There are 4 nested groupings, the coarsest first. Each group lies inside one group of the grouping before and may be the whole of it. The rows also spread widely along 15 directions, which tell nothing about the answers.
In the rows, zero is written as 128.
Known rows, each followed by its group in each grouping:
[ 70  93 132 110 126 115 113 175 128 158 195 137 135 136  87  97 150 107
 149 177 131  52 128 146 103] -> karu nagut zerus z149
[ 84 174 200 147 120 166 203 133 126 120  82 100 157  98 182 137 101 144
  86 203 118 107 107 109 193] -> karu fuv Gup z279
[ 98 125 144 143 134 116 104 124 135 144 150  93 104 128 119 146 119 152
 155 138 128 121 154 114 147] -> belo Kimop Dokat z898
[135 120 230 148 164 119 167 125  85 134 111 111 152 163 135 116 182 118
 193 117  92 123 119 122 125] -> karu nufo kigiv z81
[106  88 104 109  88 113  95 142 140 144 145 156  93 107  76 189 146 142
 121 144 133 132  98  99 126] -> belo Kimop kivo z738
[120 144 160 114 150 125 112 130 110 124 161 139 192 189  88 106 117 144
 107 171 113 116  64 158 121] -> belo Guvo mopel z463
[ 94 129 190 151 166 200  91 139 149 140 139  95 152 110 134 140 104 131
 107  90 129 139 170 176 112] -> belo Guvo mopel z793
[110  47 106 108 141  88  86 137  91 180 151 133 127 156  90 140 125  86
 135 140 169 111  67  75 182] -> belo Guvo Kud z972
[ 89 173 108 155 138 169 117 188 126 189 207 132 118 132 107  96 102  90
 112 117 159 124 153 157 106] -> karu sog dokav z114
[114 142 204 164  83 142 179 179 118 130 151  52 103 161 169  82 122 126
 175 175 151 112 125 167 111] -> karu nagut zerus z342
[106 151  74 161 135 115 120 145 125 110 169 137 159 145 102 125 103  97
 164  63 125 134 163 129 155] -> karu sog Teg z592
[118 154 124 160  98 107  91 135 117 129 134 110 147 125 145 154 119 129
 126 142 151 108 111 114 158] -> belo Guvo Melu z80
[101  75 156 123 128 164 142 155 138 128 161 100 142 123 123 111 112 129
 136 144 152  93 139 158 113] -> belo Guvo mopel z793
[ 97 148 100 154  91 114 127 174 159 152 157 121  61 188  83 140  98 127
 133 132 141 205  99 143 143] -> karu nufo kigiv z81
[ 99 100 117 115  88 112 135 168 108  66 127 136 193 135 143 149 123 109
 155 121 165  90 100 123 170] -> karu sog dokav z114
[ 71 159 160 172 145 124 221 129 147  86 107 106 152 116 158 121 130 131
 148 154  70 101 177 127 182] -> belo Guvo mopel z463
[144 135 129 141 125  73  81 121 124  85 134 112 160 140 127 153 150 129
 213  83 103 113 171 124 145] -> belo Guvo mopel z463
[147 146 154 102 108 107 176 139 141 112 138 115  99 103 119 142 154 159
 189 169  95 115 160 104 133] -> belo Guvo Kud z972
[ 97  85 144  83 163 101 194 181 146 164 127 188 129 170 100 118 156 142
 136 201 128 115  81 132 151] -> belo Kimop kivo z738
[140 111 123 182 107 148 156 170 150 142 123 131 141 190 136 101  85  85
 118 104 155 170  78 194 137] -> karu nagut zerus z342
[ 99 131 144 107 150 122 100 147 140 128 143 110 111 108 111 163 132 138
 169 113 120 131 177 109 156] -> belo Guvo Melu z80
[210 214 167 133 133  93 141 103  93 100 133  89 129 164 115 114 114 101
 174 139  37 173 113 122 155] -> belo Guvo Melu z80
[108 103 118 143 101 110 128 125 143  72 124 164 173 113  96 164 163 118
 143 105  77 101 130 143 115] -> belo Guvo mopel z463
[118  64 144 113 136 158 161 151 151 163 128 166 125 124  91 135 142 124
 127 128 134 124 106 140 113] -> karu nagut zerus z342
[103 127 202 146 102 110  82 111 121 121 106  98 110  58 132 187 194 108
 149 148  53  89 161 106 115] -> belo Guvo mopel z793
[124 230  61 159 128  97 114 153 142 162 191 200 154 143  92 118 124 117
  94 162  91 108 121 148 124] -> belo Kimop kivo z738
[146 117 133 106 116 105  71 127 140 141 128 131 148 125 108 147 127 132
 148 159 116 108 111 137 128] -> karu sog Teg z592
[151  92 192 138 182 137 145 113 153 154  83  84 151 147 168 107 100 133
 153 156 120 123 135 154 175] -> belo Guvo Kud z972
[110 125  89 154  56 138 119 147 138  90 202  74 146  98 133  91  80 109
 135 179 137  40 154 166 112] -> belo Guvo Melu z80
[133 141 147 122 157 102 164 147 120 139 113 134 151 169 138 128 118 133
 147 152 133 144 101 113 190] -> belo Guvo mopel z463
[123  81 110 108  98 128  91 146 122 142 147 133 121 114  93 159 114  94
 131 120 145 124  99 108 151] -> karu nagut zerus z342

New rows, each followed by its group in each grouping:
[151 111 147  94 130 128 128 154 108 130 159 108 136 128 121 118 118 114
 166 145 141 107 126 125 139] -> belo Guvo Melu z80
[167  86  92 147 104  88 116  79  86 121 169  81 117 121  93 121 106  74
 170 123  90 101 122  78 161] -> belo Guvo mopel z793
[135  30 146  94  85 153 141 185  95 124 143  98 135 114 144 123 100  60
 156 129 190  98  92 124 160] -> karu nagut zerus z342
[111 163 131 159 132 130 142  96 157 180 113 170 121 108  89 152 143 147
  84 172  73 125 107 112 126] -> karu fuv Gup z279
[133  62 106  96 159 173 131 142 177 152 141 137 135 104 105 133  79 137
 147 100 159 121 166 142 153] -> karu nagut zerus z342
[ 37 167 159 192 129 127  81 177 130 131 145 124 177 162 151 135 141 127
 106 122 161 102 123 175 126] -> belo Guvo Melu z80
[143  96 151  88 163 150 144 128  99 160 135 115 150 110 120 120  88  88
 124 154 128 108 103  91 194] -> karu nagut zerus z149
[130  67 133 134 132 142  97  93 122 146 139 131 161  95  97 140 126 103
 102 142 103  80 105 125 123] -> belo Guvo mopel z793
[127  61 154 122 141 148 186 118 134  97  91 121 158 108 137 152 121 130
 152 111 124 123 132 111 175] -> belo Guvo mopel z463
[153  98 150  80 123 127  57 169 118 177 171 141 120 128 102 143 136 122
 142 152 161 114 102 143  99] -> belo Kimop Dokat z898
[116 135 120 117  98 144 167 158 124 131 156 123  95  95 111 153 119 122
 133 139 133 138 137  95 149] -> belo Guvo mopel z463
[ 74 129 146 131 138 161 165 170 116  98 136 138 170 122 134 155 115 120
 114  96 154 136 128 120 169] -> belo Guvo mopel z793
[ 96  74  58 159  82 109 101 122 173 129 135 157 105  97  81 185 134 124
 119 106 123 122 133 117 130] -> belo Guvo mopel z793
[ 28 157 133 131 132  97  93 173  96 142 215 123 121 149  79 131 176 140
 179 121 148  84 163 101 106] -> karu sog dokav z114
[140 122 134 114 100 132 133 150 119 107 162 141 163 160  92 115 115 116
 134 141 123 118  78 155 115] -> karu nagut zerus z342
[136 110 123 133 124 118 163 137 128 119 136 133 143 173 103 114 111 126
 161 119 129 141 102 133 146] -> karu fuv Gup z279
[119 120 151 146 116 123 126 140 134 149 144 121 109 146 111 134 136 139
 136 152 118 132 110 141 114] -> belo Kimop kivo z738
[119 120 151 141 107  70  81 114 145 127  85 109 124 100 145 176 159 126
 156 172  90  92 134 109 166] -> belo Guvo Melu z80
[ 91 106 143 180 118 130 105 124 125 130 155 117 140 128 104 126 152  97
 152 102  96  97 147 148 100] -> karu nufo kigiv z81
[137 118 177 110 167 114 194 130 100 171 148 113  95 142 109 119 162 161
 193 149 130 128 140  74 139] -> belo Guvo mopel z463
[110 150 147 114 115 128 130 156 142 117 164 132 121 104  99 137 152 126
 150 152  84 107 161 144 103] -> belo Guvo mopel z463
[ 33 134 205 146 186 163 213 118 141 171 131 135  95 111  82 138 177 166
 103 169  64 128 148 101 119] -> belo Guvo mopel z463
[136 142 128 108  95 123 147 210 148  67 132 101 152 112 188 124  94  93
 208 122 150 106 192 163 184] -> karu nufo kigiv z81
[149 118  79 137 101 101 151 159 104  94 120 119 153 140 147 134  76  50
 164  92 140 149 112 107 219] -> karu sog Teg z592
[109  65 147 128  74 125  59 160 107  63 132  92 179 124 156 163 109  92
 150 101 167  97 108 155 148] -> belo Kimop Dokat z898
[ 85 106 122 130  40 111  98 178 127  44 152  78 134 138 120 142  97  71
 153 133 119 117 108 157 155] -> karu nagut zerus z149
[108 126 121 104 135 138 152 165 169 142 147 158 116 140  84 124 112 123
 125 164 101 141 124 157 136] -> karu nufo kigiv z81
[ 77 120 116 150 141 112 162 110 141 151 128 175 156 123  96 145 154 157
 116 162 109  84 112  96 150] -> karu nufo kigiv z81
[152  58  84 112 103 104  83 113 109 114 139 147 148  89  88 169 130  67
 145  98 105 101 115  93 155] -> belo Guvo mopel z463
[137  98  97 133  70  83  73 146 168  97 125 128 120 166  99 169 118 140
 152 125 135 158  94 160 128] -> belo Guvo mopel z793
[144  72 176 127 180 153 249 135 148 171  73 171 111 144 126 145 152 164
 142 125 129 176 102 111 152] -> belo Kimop kivo z738
[116 160 106 132 108 126 136 149 126  67 156 106 158 121 132 133  90 114
 181  87 124 120 177 123 173] -> karu fuv Gup z279
[148 103  81 150  45 114 106 183 192  73 148 134 148 160 136 128  95 136
 158 129 157 121 123 230  95] -> belo Kimop Dokat z898
[ 94 145  56 192 117  91 100 129 115 157 189 173 178 144 101 127 151 143
 153  89 172  68 139 111 107] -> karu sog Teg z592
[ 77 138  81 104 124 120  73 137 153 130 183 129 135 149  55 129  73 127
  99 169 108 128 106 142 148] -> karu sog Teg z592
[117  53 140 120  89 124  38 108 177 165 119 112 102 107  96 183 136 182
 135 167 150 103 112 134 103] -> karu nufo kigiv z81
[ 72 153  65 170 136 135 120 140 160 111 204 122 141 171  70 103  73 125
 141  81 120 135 166 160 139] -> karu nagut zerus z342
[108 121 169 102 148 152  86 151 188 113 124 105 135 138 109 132  95 132
 143 147  86 143 157 197 134] -> karu nufo kigiv z81
[117 126 168  62 157 156  86 146 159 147 136 157 143 109  82 167 133 175
 106 164 121 129 116 142 113] -> belo Guvo Melu z80
[122 146 123 157 147 115 182 121 180 179 157 146 116 132 107  89 151 184
 146 202 100  71 160 155  89] -> belo Guvo Melu z80
[124  34 112 124 101 175  48 121 183 169 151 122  87  81  66 168 115 129
 104 115 136 126 134 164  69] -> belo Guvo Melu z80
[109 151 133 156 127 120 122 164 111 156 154 123 134 127 154 135 128 122
 146 129 163 107 141 117 153] -> belo Kimop kivo z738
[117 112 127  68 162 134 116 171 154 186 158 134 121 102 127 131 108 159
 144 188 176  90 158 114 162] -> belo Guvo mopel z463
[ 82 190  82 175  88 109 166 188 116 149 166 124 108 142 136 113  96  79
 119 153 148 136 117 114 176] -> karu sog Teg z592
[ 76  92  92 163 130 106 158 150 146 123 149 158 182 187 108 106 120 137
 139 126 160  93  98 150 149] -> karu nagut zerus z149
[146 121 178 118 141 138 113 125 104 144 152 112 144 132 108 119 135 111
 138 147 105 114 109 134 116] -> belo Guvo Kud z972
[222 154  91 173 100 132 152 119 162  98 161 123 150 139 124  95 102 121
 186  85  97 132 170 190  88] -> belo Guvo Kud z972
[167 129 132  75 104 140  89 157 132 146 154 139 127 101 105 154 118 135
 127 162 146 121 107 131 117] -> belo Guvo Melu z80
[131  96 138 130 141 109  93 116 156 169 123 109  94 132 101 149 129 145
 151 145 120 136 132 123 137] -> belo Guvo Melu z80
[111 165 111 187 100  72  62 108 137 125 170  86 146 135 124 105 121  99
 141 178  70  60 149 157 126] -> belo Guvo mopel z793
